The groups are shells around one centre, one inside the other: the same stretched ball of 4 dimensions in 10 sizes.
Some rows, each with its group after it:
-100   18 -148  524  -42  130  269   61  -89 -270   89   56   90 -141 -215   34  -85 => A
  -6 -117  135  -91    7    7  -61  -49  115 -100  -13   35   -4   -4   11  -23  -87 => Z
  74   49  -51 -102   11  -97  -25   20  -51   55  -29  -18   28   92   37  -27   16 => Y
-101   98 -149  357  -26   -4   85  107 -148 -143  130    3   76  -72 -164   51  140 => Y
-15  59 -89  98 -13  63 107   5 -55  72   1 -14 -25 -34 -29  31  16 => S
 155 -193  260 -548   41  -36 -150 -163  245  105 -182   21  -76  132  216  -95 -243 => K
-76  93 -40  19  -3 -40 -91  55 -81  89  87 -45 -28 -20 -29  63 242 => U
  -9  -83   83  -72   -4  142   66  -95  112   72  -62   15  -90  -56   38   12 -124 => J
 141 -120  139 -365   27  -10  -38 -120  154   93 -157   16  -49  104  154  -75 -225 => C
 119 -187  232 -465   26  109  -26 -202  261  193 -203   17 -147   50  205  -55 -286 => A
 100 -328  346 -380   27   86  -52 -208  352 -113 -177   88  -60   33  141 -104 -429 => C
 -19  233 -234  164   -5 -197  -53  173 -268   21  128  -61  101   70  -88   36  324 => Z
  56    4  -90  158   -6  -65  104   46  -65 -195   -1   40  123   46  -72  -51 -119 => W
 -92  109 -153  351  -20  -89   23  145 -177 -206  157    3  125  -33 -176   34  185 => W
 -35    0   69 -187    1  121  -31  -82   72  273  -38  -43 -163  -50   85   60   70 => A
-144  320 -375  534  -42  -44  132  218 -368   12  212  -67   82  -80 -223  121  404 => C
-50  58 -14 -26  -1 -10 -62  21 -39  99  46 -35 -42 -15  -4  47 162 => J
 -25  334 -320  180   -4 -261  -86  229 -366  102  165  -98  109   95  -94   60  471 => A
 -46 -106   30  232  -19   97  134  -19   58 -255   19   72   54  -84 -109  -14 -181 => K
  34   32   47 -245   23 -161 -205   24  -15   81   14  -37    1  104   70  -12  155 => U
  -5   85 -151  272   -8 -171   14  144 -172 -264  110   19  184   50 -145  -23   86 => F
  35   56    8 -215   18 -108 -140   13  -29  147   -4  -45  -27   84   72    3  140 => J
 -90  135 -179  345  -24  -42   65  129 -185 -119  138  -11   86  -49 -161   51  186 => S
 -67  -69  119  -91   -3  120  -32  -75  110   88   -5   -3 -111  -78   28   42   11 => C
 -42 -170  141   64   -8  104   46  -69  148 -209   -9   71    5  -75  -47  -21 -196 => W
 -53  137 -138  101  -18  103  108   14 -103  228   22  -55  -87  -66  -20   84  145 => F
  99 -167  204 -378   23   66  -40 -158  218  111 -157   23 -100   51  159  -55 -239 => Y
-44 -18  33  23  -2 -19 -53  14   6 -64  47   6  10 -17 -36  13  57 => Y
  19 -177  254 -366   18  111  -97 -164  243  137 -108   11 -150  -13  143  -11 -140 => K
 -31  121  -59  -55    7 -133 -147   81 -115   96   81  -57    7   50   -3   37  274 => Z
 -58   96    9 -169    9  -37 -164   18  -41  248   52  -75  -99    4   53   71  290 => F
 -96  138 -241  505  -38   23  198  131 -208 -176  133   10  108  -89 -213   53  102 => U
  43  -45   23  -68    0   68   77  -64   59   47  -74   13  -37    2   38  -15 -135 => S
 -55  195 -237  315  -17 -119   39  164 -249  -78  140  -30  113    7 -145   42  245 => S
  28  -52  159 -389   24   -8 -174  -88  120  226  -63  -36 -125   47  147    6   51 => K
 161 -275  303 -509   34   73  -44 -224  327   57 -232   57  -99   84  213 -108 -417 => W
-124  229 -255  396  -28  -86   31  186 -278  -57  193  -46   90  -48 -183   87  349 => U
 -26   33  -25   53    1 -106  -78   67  -62 -101   73   -2   66   28  -54    2  113 => Z
 69  -5 -12 -73   7 -56   7  -5  -3  -9 -42   6  31  66  25 -37 -66 => J
 -31   33  -37   17  -16  169  127  -59   12  201  -37  -25 -118  -80   18   59   -8 => F

New rows. What belongs after each?
  21 -141  168 -234    5  182   40 -162  201  154 -122   15 -152  -46  110    2 -193 => K
  63 -179  276 -489   30   55 -155 -170  254  173 -136    3 -148   42  191  -32 -140 => K
 -63  275 -224   87   -7 -131  -84  150 -263  218  132 -104   -1   30  -47   92  441 => C
 -77  233 -231  229  -17  -89   -1  149 -250   82  139  -67   39   -8 -105   80  342 => S
  57 -202  197 -183   15   29  -29 -107  197 -138  -89   65   -2   25   56  -70 -262 => Y
-163  363 -377  496  -34 -139   15  267 -414   14  267  -89  102  -48 -226  131  551 => F
  90 -262  291 -381   25   84  -55 -189  299  -12 -163   60  -84   33  147  -78 -335 => Y
 124 -315  288 -326   17  186   92 -242  349  -40 -230   90  -93    3  148  -99 -527 => F
  -8  178 -216  223   -8 -170    5  157 -234  -82  110  -28  130   58 -111   13  207 => Z
 -43   40 -117  290  -24   52  159   46  -81 -127   49   23   57  -61 -120   19  -28 => J
 164 -275  365 -649   52  -69 -235 -188  324   29 -192   42  -67  152  240 -122 -290 => F
 -22 -255  236  -82   -7  260  111 -187  282  -65 -109   77 -113 -119   37  -16 -347 => W
  76 -232  251 -289   22   25  -70 -138  244 -101 -115   63  -26   41   98  -80 -283 => Z
 -27  -97   47  122  -13   93   98  -38   72 -157   -6   52   15  -65  -58  -10 -157 => J
 -16 -209  252 -226    7  158  -33 -159  253   20  -86   40 -123  -62   82   -9 -196 => C
  10 -189  190 -153    0  187   62 -158  224   19 -110   47 -107  -64   69  -15 -262 => Y
  78  100  -83 -117   18 -185  -92   66 -109   57    5  -35   61  131   33  -27  117 => U
 106 -187  248 -470   30   56  -92 -177  251  145 -170   18 -122   64  192  -59 -233 => Z
 116   48  -17 -250   25 -168 -110   15  -40   98  -51  -30   30  153   92  -48   39 => C
 -68  210 -290  422  -31  -24  166  149 -261  -50  123  -27   90  -45 -170   62  186 => U
  81 -212  205 -213   19   -4  -45 -105  202 -162  -99   70   19   52   65  -89 -284 => U
  14  -88  157 -278   17   21 -116  -85  131  111  -53   -7  -91   19  100   -4  -23 => S
  45  -18  149 -462   33  -86 -250  -62   88  261  -51  -55 -113   95  170    2  129 => A
 -30  155 -147   79  -10  -21   24   65 -145  149   53  -55  -18   -2  -30   57  200 => S
 -93  314 -318  287  -27  -34   72  158 -312  212  141  -97   -5  -39 -109  120  405 => F
 -56  218 -135  -38    2 -125 -145  108 -190  240  107 -100  -34   36   -1   84  413 => W
 123 -288  317 -453   30   95  -46 -219  334   17 -205   62 -100   51  184  -95 -398 => U
-106  146 -173  327  -22  -57   28  137 -192  -97  155  -21   77  -50 -157   62  241 => Z
-104  229 -278  431  -28  -94   67  193 -289  -96  185  -35  117  -37 -195   73  307 => Z
-150  109  -80  189  -24   91   20   48  -92  108  115  -43  -71 -121  -86  112  252 => F
 -30  153 -123   48    1 -137  -90  109 -164   54   95  -52   42   46  -42   37  267 => J
  10  -43  101 -228   10   47  -65  -77   92  163  -53  -20 -102    5   90   12   -2 => J
-95  78 -43 101 -10 -22 -61  62 -81  16 104 -30  -7 -44 -66  62 217 => K
 145  -44  160 -579   49 -186 -276  -64   99  209 -108  -40  -51  196  216  -66   27 => F
 -63  255 -280  307  -18 -140   19  188 -297   -2  157  -58  102   14 -141   63  337 => Y
-134  116 -138  337  -26   13   50  108 -150  -82  150  -14   39  -94 -160   78  215 => K
  74  -60  171 -460   38 -123 -251  -61  109  154  -64  -29  -63  124  161  -35   51 => C
   4  148  -68 -166   13 -134 -157   61 -115  223   42  -80  -33   79   53   39  287 => U
  -9  -44  125 -216   20  -96 -203   -8   59   11   22  -12  -17   49   50   -5  103 => F
-158  300 -332  502  -35  -94   51  233 -355  -42  240  -64  101  -68 -227  115  448 => W
 -31  106 -158  285  -10 -177  -10  158 -189 -248  133    9  176   39 -153   -7  147 => F
 105 -132  222 -465   43 -161 -262  -69  154   10  -78    8   -8  150  152  -79  -57 => F
   4  244 -169 -104   10 -175 -144  114 -215  279   72 -108  -16   96   33   58  393 => A
-121   93 -138  345  -32   91  132   67 -118  -45  106   -7    8 -119 -145   78  123 => Y
  12  -38  -56  227  -13   -3  133   29  -26 -250   14   57  111  -10 -103  -38 -153 => K
-119  297 -331  429  -33  -70   79  201 -337   37  192  -69   71  -50 -182  107  395 => U
  -5  126 -136   54  -10   29   80   27 -107  175    7  -46  -40   -8   -7   47  107 => C
 -99  366 -340  271  -18 -162  -41  225 -380  177  199 -116   49   13 -123  116  545 => A
   7  182 -171   53    2 -160  -58  119 -197   71   76  -56   60   75  -36   24  250 => S
 -89  312 -391  506  -37  -56  171  207 -365    6  170  -57  101  -45 -202   91  322 => A
 175 -210  234 -466   39  -46  -92 -151  235    1 -188   45  -24  139  183 -120 -322 => W
 -60  147 -226  347  -34  109  231   62 -164   47   53  -19    2  -91 -120   69   70 => F
 -62 -111   91   51  -18  243  143 -114  139   33  -47   32 -114 -136   -8   38 -163 => C
 124 -231  234 -312   28  -38  -76 -121  227 -146 -132   71   21   95  106 -114 -322 => C
